There are 4 ways to turn a row about zero (a turn may also mirror it). The second row of each pair is the first, turned, with some noise. The first 36 pairs use one turn. New pairs use 3 turns, one after the other, and a turn may come again.
In the rows, 128 means zero.
Known pairs, each followed by its turns in order:
[118 150  87 168  76 121 177 122]
[151 187  99 143 152 152 113  80]  Fel

[167  93 120  91 128 153 149 138]
[105 127 175 142  91  98 107 132]  naf

[ 86 134 141 109 127 156 136 154]
[139  99 152 124 145 153 148 162]  Tib

[142 147 125 171 123 120 163  83]
[146 140  94 137 135  66 144 115]  Tib

[136 139  81 144 102 179 154  75]
[172 174 103 170  88 106 115 153]  Ludo

[175 113 153 161 129 122 141 122]
[140 117  92 124 115 168 136 153]  Fel

[136 153 129 132 152  92  76 154]
[105 131 110 165 126 162  76 127]  Tib

[178 129 123  91  78 126 181 151]
[ 92 139  91 104  74  77 158 123]  Ludo

[ 90 132 114  78 144 132 151 131]
[131 154 166 106 119  85 141 114]  Fel

[169 165 152 139 176 165 125  92]
[123 121 121 160 118  87 198 116]  naf

[ 84 151 170 139 173 147 116 107]
[151 108 126 120 142 192  94 146]  Ludo

[ 81 159 132 160 153 150 109 108]
[138 115 141 167 176 103 113 159]  Tib

[101 116 142 132 169  84 109 175]
[ 97  75 152 125 178 139 117 112]  Ludo

[ 79 143 129  78 170  99 100 125]
[113 115 209 128 125 103 147 123]  Fel

[129  75 149 172 119  81  84 100]
[ 88 111 129 186  84 181 119 139]  Fel

[155 178 139  92 145 130  97 179]
[185 151 110 155  81 105 129 147]  naf

[127 130 127  92 126  98 176 174]
[137 110 143 147  82 167  97 156]  naf

[155 119  97 136 133 168  97 133]
[111 169 128 114 111  90 131 108]  naf

[120  91 140 170 132 152  78 112]
[120  85 113 177  92 121 104 135]  Fel

[119 100  89 107 103 180 147  84]
[138 153 111  97  85  95  74 101]  Fel

[167 127 146  88 121 152 123 101]
[155 132 145  81 107 120 101 121]  Tib

[ 86 123 158 135 117  85 164  83]
[ 84 133 147 141 112 162 110 189]  Ludo

[105  91  93  87 151 172 164 173]
[140  56 104 169  87 108 129  94]  Ludo

[133 148 112 142 124 163 101 140]
[128 157 101 106 115 101 143 127]  naf

[175 158  78 161 154 133 180 144]
[206 169 113 117 170 149 118 158]  Fel

[111 175 132 176 127  81 120  89]
[127 138  78 178 134  82 110 155]  Tib

[112 123 154 134 115 105  82 107]
[114 164 120 131 134 127 101 171]  Tib

[104 104 106 111  80 172  92 108]
[164 145 119 173 120 145 189 130]  Ludo

[172 120 115 123 166 170 144 173]
[125 147 158 127  56 105 151 115]  naf

[ 91 128 155  77 102 150 141 140]
[150  82 131 104 115 108  96 164]  naf

[103 140 136 169 126  77 179 135]
[116 111 126 129 139 208 143 141]  naf

[113 123 130 161 153  94 116 156]
[ 93 130  98 157 155 149 127 128]  Tib

[163 117 139 121 140 113 165 143]
[132 115  98 100 117 136 141  96]  Tib

[168 180  96  94 111  76 179 167]
[ 50 149  80 113 120  76 103  92]  Ludo

[165 173 130 117 171 121 103 104]
[154  85 165 100 150 157 115 148]  Fel

[154 111 154 179 120 167 109 162]
[182 104 129  88 153  97 153 146]  Ludo

New pairs. What belongs after each?
[103 166 156 141 123 160 144 139]
[104 121 108 155 123 166  96 131]  Ludo Fel Tib

[129 159 146 117 113 178 131 155]
[123 101 136 133 184 130 128 160]  Ludo Tib naf

[126 154 119 118 119 143 134 157]
[103 115 114 137 127 158 125 123]  naf Ludo naf

[ 85 133  90 173 130  84 125 168]
[ 98  67 119 112  92  93  97 132]  Tib naf naf

[ 89  93 134  99  89 137 100 104]
[170 121  96  88 143  95 102 104]  naf Tib naf

[117  82 122  86 103 137 168 103]
[129 137 120  82 123 122  58 108]  naf naf Tib

[128  97 177 101  95 133 110  81]
[117 128 133  59 157 140 107 170]  naf Ludo Tib

[115  86  87 107 133 171  99 107]
[143 113 124 152 141 132  63  86]  Fel naf Tib

[130  75 107 161 134 166 126 157]
[ 66 130 123  98 114 146 112  99]  Tib Tib Tib

[158  91 137 136 156  79  76 153]
[126 179 169 115 163 116 119  73]  naf Tib Ludo

[101 156 100  86 151 114 103 126]
[147 142  96 162 132 105 115 172]  naf Tib Tib

[171 147 123 162 142 147 138 135]
[126 155 100 131 133  78 132 139]  naf naf Fel

[153  78 110 161 176  95  86 116]
[219 123 121 116 154 133 108 125]  Tib Ludo Ludo

[156 127 124 181 169 170 151 168]
[139 105  97 132 166 131 132  53]  Fel naf Fel

[146 139 127 102  82 179  76  95]
[148  74  96  78 132 154  96 159]  naf Fel Ludo

[108 121  98 155 150 135 117 120]
[111 142 133  90 112 118 137 104]  Fel Fel naf

[156 115 160 124  83 162  78 131]
[111 141 123 156 125  93  55 129]  naf Tib Fel

[116 178 144 156  97 107  86 104]
[184 165 126 135 155 113  97 156]  Tib Tib Ludo

[134 177 135 138 155  89 104  80]
[ 95 147 151 114 128 132  61 144]  Fel Fel naf

[139 112 101 178 107  85  95 165]
[ 77  89 113 157 100 104 110 164]  Fel naf naf

[ 75 150 161 143 126  88 148 157]
[154 140  93  74 140 157  92 125]  Fel Fel Fel

[ 94 139 125 163 119 110 173  87]
[114 142 125  84 109 109 187 118]  Ludo Tib naf

[127 176 102 108 142 114  90  95]
[151  87 116 130 128 124  70 102]  Tib naf Tib

[ 84 129 176 141 145  87  97 152]
[ 93 125 165  97 174  96  95 124]  Tib Fel Ludo

[ 79  83 180 164 144 111 133  86]
[ 78 153  88  94 109  83  81 137]  Fel Tib Ludo

[129  79  93 124 180 124 143 169]
[100 148 154 128  53 119 122 152]  Tib naf Fel

[ 87 104 140 116  91 163  86 149]
[143 172 159 102 179 102 132 142]  naf naf Ludo

[ 90 177 152 152 134 174  81  97]
[142 187 156 169 174 109 150 171]  naf naf Tib

[157 107  80  83 119 174 120 159]
[151  94 104  70 113 154 156  83]  Ludo naf naf

[171 151  90  78 120 115 150 160]
[171 128 163 169 157 126  81 141]  naf Fel Ludo

[130 144 146 136 107 174 166 133]
[ 88 152 148 148 132 128  94 161]  Ludo Ludo Ludo

[108 103 166 162 114 161 173  77]
[ 82 160  73 114 165 100 102 153]  Fel Ludo Ludo

[105 102  77  91 152 110 153  79]
[165 148 151  78 154  72 125 107]  Fel Ludo Fel

[149  76 123 155  85 113 131 159]
[125 133 130 151 182 115  70 128]  Tib Ludo Fel

[112  99 164 127 147 134 178  90]
[118  93 140  84 147 118  72 135]  Tib Tib naf

[134 166 122  83 168  88  92 117]
[ 92 143 132  66 168 140  94 114]  naf Ludo Ludo

[ 86 101 135 110 129 129 114  90]
[112 122 144 169  95 119 168 121]  Ludo Tib naf

[168 102 146  79 170 151 156 154]
[149 160  94 114  87 112 162 190]  Tib Ludo Ludo

[160 134 144 135 150 136  89  89]
[167  85 136 105 132 132 109 150]  Fel Tib Tib

[143 144 151 133 130 162 108 149]
[129 157 122 154 112 100 153 128]  naf Tib Ludo

[119 181 150 120 148  76 174 165]
[110  96 117 174 116  89 196 119]  Ludo Tib Fel

